The rows are grouped in 3 ways, from coarse to fine. Each group lies inside one group of the grouping before and may be the whole of it. The rows also spread widely along 8 directions, which tell nothing about the answers.
(in the rows, 128 means zero)
Some rows, each with its group in each grouping after it:
[149  94 115 135  96 129 129 119  94 117 127 144  98 125 122 143  97 168
 160 119 155 164 143 124 115] | pupap Q983 kose
[161 118 134 107 158 121 171 148 105 104  94 122 112 128 141  95  93 103
 214 114 124 130 132 146 129] | pupap Q240 togav
[143 115 104 136 191 143 180 128 114 113 104 124 137 119 116 144 117 131
 189 137  74 140 115 141 121] | Zemuk Q769 tibin
[134 148  81 155 166 140 152 148 112 132 109 105 119 144 150 100  84 170
 156 145  40 152 127 166 101] | pupap Q983 narof
[154 110 157 127 127 155 131 123 122 123 137 144 112 128 157 170 117 117
 158 122 103 126 138 141 134] | nak Q20 semer
[150  97 153 128 113 150 113 127 142 139 138 144 148 119 139 168 141 118
 111 145 138 107 162 128 140] | geve Q375 kiril
[169 107 118 138 139 131 152 159  93  96 108 112 111 121 157  73 119 127
 171 123 111 132 141 125 119] | geve Q829 tosiz
[148  96 151 130 106 124 123 121 123 120 134 124 135 128 178 142 102  82
 139 139 120  99 159 149 180] | geve Q375 tal
[ 73 163 109 137  92 100  73 134 168 150 133 102  98 172 172  86 116 135
  99 158 101 133 134 138 126] | Zemuk Q653 Buru
[137 109 119 116 141 167 125 135 126 130 118 134 117 140 151 180 113 130
 163 121 101 124 130 161 140] | geve Q139 Lik
[113 141 131 150 166  96 146 106 103 118 130 114 146 128 153 132  87 135
 163 155  91 148 118 121 128] | nak Q440 zug
[115 137 148 104 129 107 114 117 128 118 118 139 112 148 153 168 103 109
 181 104 125 137 116 142 140] | nak Q286 tured
[196 108 121 131 159 190 156 186 129 124 105 139 108 114 135 100 154 156
 147 124  84 116 145 131  82] | geve Q829 virun
[154 139 131 145 122 130 122 153 123 138 134 117 106 129 146  84 121 166
 123 147 124 145 144 105  78] | pupap Q951 moti
[ 83 168 108 124 120 114  94 112 142 149 128 127 102 157 146 154  92 167
 149 137 123 177 125 131  92] | pupap Q951 mutid
[153  35 120 147 120 144 145 115 120 111 111 141 183 109 106 151 152 145
 128 142 141 129 150 155 177] | geve Q829 Rame
[162 123 163 113 112 114 125 163 155 123 119 139  97 123 121  76 156 120
 138 133 184 120 152 106  98] | pupap Q983 Kedem
[163  68 100 182 151 186 150 130 124 142 122 139 174 105 110 149 141 212
 106 156  59 139 138 155 112] | nak Q440 Roze
[145 124 122 140 151 143 133 150 155 125 107 124 148 119 123 112 148 131
 135 145 119 117 139 131 112] | geve Q375 git
[133 116 105 112 121 163 115 153 161 125  92 155  92 139 114 121 164 168
 166  89 132 151 117 148  88] | nak Q20 kovuz
[164 128 157 150 125 158 122 125 122 138 144 162 118 109 102 166 148 179
 119 134 146 145 139  74  61] | nak Q286 giras
[ 70 191 140 119 132  95  97 107 155 148 137 151 115 149 116 170 107 151
 145 150 164 167 128  98  84] | pupap Q240 begir
[138 101 128 121 127 174 128 109 129 129 120 167 117 135 117 205 129 159
 170 102 112 153 121 156 123] | nak Q20 supen
[196  71 129 126 133 179 173 128 104 103 108 166 131  94  95 173 138 144
 186 103 151 137 145 119 115] | geve Q375 tal
[169 129 152 121 149 129 154 150 131 117 119 137 109 120 126 106 128 120
 166 136 136 127 141 120 102] | pupap Q983 Kedem
[138 115 138 138 110  99 118 134 126 113 128 116 138 118 146  94 132 116
 132 148 164 127 152  98 128] | geve Q375 kiril
[151 113 157 134 171 166 159 119 132 146 132 150 158 117 125 197 103 124
 142 155  79 109 147 165 140] | pupap Q240 begir
[112  96 119 157  92 165  73 125 175 167 138 137 156 142 148 178 137 152
  64 158 101 107 159 171 152] | geve Q375 git
[134 143 150 158 125 114 106 133 136 141 154 124 130 122 151 113 130 160
  99 169 122 135 144  89  95] | nak Q440 Roze
[168  92 146 132 151 141 156 124 100 108 128 142 144 110 129 157 127 123
 159 141 131 129 147 115 137] | geve Q829 Rame
[135  94 126 132  72 163  92 134 155 160 126 160 112 137 110 157 137 184
 108 126 160 144 155 140 103] | pupap Q240 togav
[140 145 169 104 169 123 141 154 161 126 107 143 124 119 119 106 166 115
 159 130 148 114 122 107  87] | nak Q440 zug
[159  80 158 103 130  97 161 132 120  86  90 133 141 115 119 108 144  86
 199  97 169 121 122 139 165] | nak Q286 tured
[ 99 151 145 103 159 128 114 134 197 141 105 155 142 137  84 158 168 143
 132 144 159 134 128 130 100] | pupap Q983 kose
[126 134 149 105 164 142 126 140 163 134 112 126 150 142 167 157 127  74
 143 141  83  86 141 167 156] | geve Q375 kiril
[175  85 107 133 106 147 141 140  76 112 120 134  78 126 165 110  90 165
 187  96 105 154 135 139 107] | nak Q440 Roze
[124 144 101 121 147 143 122 149 152 130 100 127 127 139 137 114 133 141
 149 131 102 132 129 138  97] | geve Q375 kiril

New rows, each followed by its group in each grouping:
[113 164 122 130 150 137 110 156 186 146 111 141 126 133  93 109 165 177
 105 156 138 140 129 111  60] | pupap Q983 kose
[105 130 145 121  90  92  81 139 166 134 127 134 111 140 142  99 154 147
 117 133 176 140 138 109 108] | nak Q440 Roze
[160 132 156 128 128 147 121 149 128 143 149 132  81 129 168 146 114 110
 128 140  99 106 153 114 103] | Zemuk Q769 tibin
[132  70 103 149  73 121 113 130 126 128 120 125 108 128 127 102 139 157
 124 128 152 144 143 129 132] | Zemuk Q769 tibin
[114 140 106 172  91 102  95 160 147 152 128  97 122 139 162  32 114 162
  81 170 112 127 152 138 110] | pupap Q240 begir
[145 112 175 122 120 168  97 142 185 152 137 159 128 127 134 173 173 125
  99 136 126  96 148 138 123] | nak Q20 kovuz
[173 102  96 160 106 181 129 143 107 134 129 132 107 123 158 132  99 169
 132 123  77 131 153 142 105] | geve Q375 tal
[146  89 158 122 174 180 139 123 160 142 127 153 175 129 142 223 139 107
 124 154  64  90 148 181 175] | geve Q829 virun
[160 102 131 126 125 166 131 143 146 142 121 152 112 130 119 148 135 155
 136 131 116 126 145 153 109] | pupap Q983 Kedem
[145 125  81 161 161 149 150 138 112 116 104 114 143 122 133 111 103 164
 158 143  71 148 127 142 107] | geve Q375 git
[153 160 127 132 141 167 128 131 110 151 144 144  84 128 140 177  89 182
 150 135  98 165 137 107  51] | pupap Q951 mutid
[142 128 127 130 179 146 149 149 159 125 101 123 168 119 129 115 150 119
 136 154  93 107 134 140 119] | geve Q375 kiril
[144  97 123 139 163 151 157 114 107 139 126 105 156 136 177 170  64 114
 160 152  29 117 140 206 177] | pupap Q951 mutid
[122 124 121 148 100 100 107 124 115 122 126 113 121 144 163 106 100 144
 139 128 108 142 126 139 138] | nak Q286 tured
[181 109 159 131 165 185 145 148 136 136 132 162 139 108 116 184 157 148
 127 148 108 115 152 112  98] | geve Q829 virun
[113 128 128 132  98 104 110 130 148 126 126 122 112 135 122  97 146 138
 126 147 161 141 137  99 114] | Zemuk Q653 Buru
[168 108 159 120 122 132 136 152 140 107 112 134 108 118 141  91 157 104
 162 113 143 117 137 125 122] | nak Q20 semer
[138 175 149 127 200 120 168  85  63 103 144 144 121 126 144 223  52 131
 220 127  76 167 104  97  99] | nak Q286 tured
[104 138 118 127 120  98 123 106 124 123 122 133 125 132 107 144 110 170
 165 137 172 187 126 108  96] | pupap Q951 mutid
[141  95 136 152  97 143 115 131 149 141 134 132 137 123 118 119 158 149
  92 160 133 121 152 117 126] | Zemuk Q653 Buru
[ 86 149 134 104 158 118 115 133 180 123 102 138 145 140 105 150 168 124
 152 140 169 135 115 120 121] | geve Q139 Lik
[178  93 155 124 132 168 133 157 146 133 111 144 123 124 133 124 158 125
 132 115 108  94 139 151 122] | nak Q286 giras
[157 124 142 123  89 136 106 152 130 135 132 149  73 128 132 116 128 161
 131 121 167 139 154 102  77] | pupap Q983 kose
[125 111 116 117 148 122 142 129 131 111  99 136 129 131 125 122 133 147
 182 113 124 151 117 145 119] | nak Q440 Roze
[125 121 110 134 135 151 123 175 189 155  90 126 140 136 117  65 162 156
 108 144 104 111 138 176 109] | pupap Q240 begir
[133 141 125 139 126 158 106 131 134 160 142 137 109 146 146 161 105 177
 116 146  93 149 142 134  89] | pupap Q951 moti
[161  84  90 148 149 149 170 130 101 115 104 123 135 129 131 121  92 158
 175 128  66 146 130 185 140] | pupap Q983 Kedem
[141 101 159 101  74 142  93 139 165 124 119 166  87 134 123 138 177 130
 145  93 198 136 140 118 107] | nak Q20 semer
[141 121 154 143  82 111  79 160 164 138 134 112 120 130 169  74 148 102
  85 152 160  92 167 114 134] | geve Q375 git
[116 179 160 104 173 150 106 162 198 157 122 146 118 143 138 141 164 137
 120 144  98 111 124 123  70] | nak Q440 Roze
[131  96 144 132 111 133 102 143 150 129 125 125 135 141 162 128 141 112
 106 143 120 101 154 154 161] | geve Q829 tosiz
[179  73 126 122 129 158 174 135 107 104 105 141 115 110 107 123 138 128
 181 111 130 132 139 131 130] | Zemuk Q653 Buru
[162 112 108 153 112 145 136 138 105 133 126 128 108 113 122 109 112 193
 142 137 130 167 144 115  75] | pupap Q951 mutid
[145 126 145 149  78 112  99 142 148 122 135 141 120 107 111  89 166 152
 102 148 212 137 158  58  85] | geve Q375 tal
[104 137 135 116 113  97 100 141 138 118 121 107 111 148 170 109 118 101
 151 137 152 124 134 127 150] | geve Q139 Lik
[136  91 117 157  97 142 112 126 130 145 136 130 132 132 142 140 109 165
  96 155 106 128 157 156 137] | pupap Q983 kose
[134 139 154 118 151 108 135 134 133 115 113 123 131 136 150 127 119 103
 165 125 109 118 117 137 137] | nak Q286 tured
[142  94 127 127  90 123 124 139 139 120 115 125 108 129 129  86 147 124
 138 129 150 125 145 125 137] | Zemuk Q653 Buru
[109 147 119 109 145 137 131 130 160 137 100 161 124 132  81 147 145 166
 166 122 160 160 122 128  77] | pupap Q240 begir
[103 143 126 114 127 130 102 114 138 134 131 137 125 148 158 182 102 126
 146 134 115 138 137 135 126] | geve Q375 kiril
[133  88 122 141 145 160 128 138 147 131 113 128 160 138 147 147 140 128
 117 145  78 105 146 181 162] | geve Q829 tosiz
[132  51 143  86  66 136 100 117 133 124 115 162  96 147 155 177 123 117
 172  73 164 130 143 181 175] | nak Q440 Roze
[130 154 124 142 130 149 108 142 136 138 133 130  95 143 160 128 117 159
 137 130  80 146 125 132  91] | nak Q20 supen
[ 86 147  97 133  85  68  98 131 133 117 106 114 104 149 124  56 111 165
 159 131 191 182 128 109 103] | pupap Q240 togav
[123 144 125 139 163 147 137 114 136 122 123 136 133 134 133 167 121 147
 163 137  79 151 116 137 110] | nak Q20 semer
[ 99 109 102 159 113 104 117  96 133 119 121 119 174 131 132 139 112 146
 129 159 127 147 137 138 161] | geve Q375 tal
[176 106 130 106 147 164 152 164 101 110 108 126  84 128 168 126 108 106
 197 102 108 111 136 148 129] | geve Q139 Lik
[137 124 127 126 138 124 142 121 119 122 117 132 126 122 111 137 115 157
 171 133 147 164 132 119  99] | pupap Q951 mutid
[126 161 117 137 172 144 128 129 131 128 121 129 131 133 146 160 102 133
 159 145  83 136 129 127 103] | geve Q375 git
[115 149 119 109 133 144 105 154 147 129 112 131  93 149 147 138 131 139
 157 122 136 136 125 128 102] | geve Q139 Lik
[124 144 117 129  93 132  85 161 162 133 116 136  73 147 144  82 153 167
 132 111 142 147 128 117  78] | nak Q20 kovuz
[132 131 128 134 158 157 126 149 152 130 113 136 138 131 129 136 153 147
 122 144 102 123 138 131 105] | geve Q829 tosiz
[160 151 156 113 148 139 133 166 155 137 124 139  94 131 138 106 135 124
 144 136 123 114 143 122  84] | pupap Q983 Kedem
[114 144 141 116 116 127  93 138 163 141 119 139 115 150 144 142 138 137
 130 117 120 127 124 142 116] | nak Q286 tured
[105 145 108 169 131 112 121  89 115 122 142 131 159 122 121 168  98 170
 131 167 125 170 132  93 112] | geve Q375 tal
[160 136 115 149 165 156 149 133 109 117 121 141 132 107 110 153 120 162
 163 139 116 151 132  95  75] | geve Q375 git
[127  90  97 159  97 155 116 115 138 124 118 147 132 124 105 144 149 195
 129 123 128 171 128 138 109] | nak Q20 semer
[149 114 147 137 125 139 112 157 149 134 134 130 129 131 156 117 148 129
 104 153 115 107 158 128 128] | geve Q829 virun
[102 133 117 119 131 135 124 103 129 139 117 154 122 143 119 188  92 153
 167 124 125 160 128 154 120] | pupap Q240 begir
[135  93 151 114 105 142 105 127 126 124 137 138 113 149 179 177 109  99
 137 120 116 107 156 160 172] | geve Q829 tosiz
[110 162 145 138 154 134 102 146 166 141 133 128 137 141 145 137 150 136
  97 166 108 118 140 113 102] | geve Q829 tosiz
[147  70 107 163 109 157 146 111 102 140 127 140 149 117 123 158  96 174
 131 143 100 143 150 170 146] | pupap Q240 begir
[142 142 112 122 182 145 174 135 124 112  99 130 116 127 110 123 126 137
 190 131  88 146 114 121  94] | Zemuk Q653 Buru
[105 112  94 183 132 122 131  93 118 139 129 124 185 124  99 149 100 201
 115 182 109 175 136 131 125] | pupap Q240 togav
[134  96  49 170  86 128 109 165 132 116  86 100 118 129 130  24 138 191
 127 125 127 156 137 146 103] | geve Q375 git
[108 140 181  92  86  86  81 116 156 121 131 159 100 143 126 162 149 111
 149 105 218 141 130  92 117] | nak Q286 tured
[139  98 114 147 138 151 139 109 113 126 128 120 155 135 176 174  77 109
 150 143  51 112 145 184 183] | geve Q375 tal
[177  83 165 116 130 140 159 122 102  96 123 140 115 116 152 153 120  88
 196 105 124 121 138 143 158] | nak Q20 semer
[170  84 134  94 147 146 169 143 100 101  87 148  99 120 131 127 123 117
 224  76 134 132 119 155 120] | nak Q440 zug
[142  83 140 126 101 117 130 120 123 122 118 139 135 123 112 129 123 133
 155 130 174 139 149 133 144] | pupap Q240 togav
[124 130 103 146 111 145 105 125 132 138 129 141 127 129 127 153 124 178
 118 144 128 158 141 107  85] | geve Q375 kiril
[116 143 133 129 176 144 147 128 162 145 109 144 163 125  98 158 134 141
 141 156 107 130 128 149 110] | pupap Q240 begir
[145 152 141 110 153 137 137 146 130 128 126 140  76 131 142 145 119 116
 173 123 116 130 129 104  84] | Zemuk Q769 tibin
[131 102 108 170 144 129 140 111 100 129 137 116 156 129 158 143  88 169
 134 158  58 147 134 152 140] | nak Q440 Roze
[151  94 142 118 110 159 107 146 138 136 130 143 108 138 169 159 129 123
 128 125 107 108 157 157 146] | geve Q829 virun
[128  81  97 163  70 127 110 100 107 136 133 137 130 121 103 146 110 211
 126 139 164 191 146 122 106] | pupap Q951 mutid
[138 116 158 121 129  93 132 147 133 114 111 116 121 128 154  69 135  99
 157 128 148 113 131 124 134] | nak Q440 zug
[167 112 147  78 112 109 144 141  90  85  98 145  52 133 145 104 112  97
 244  54 182 146 120 112 111] | nak Q286 giras
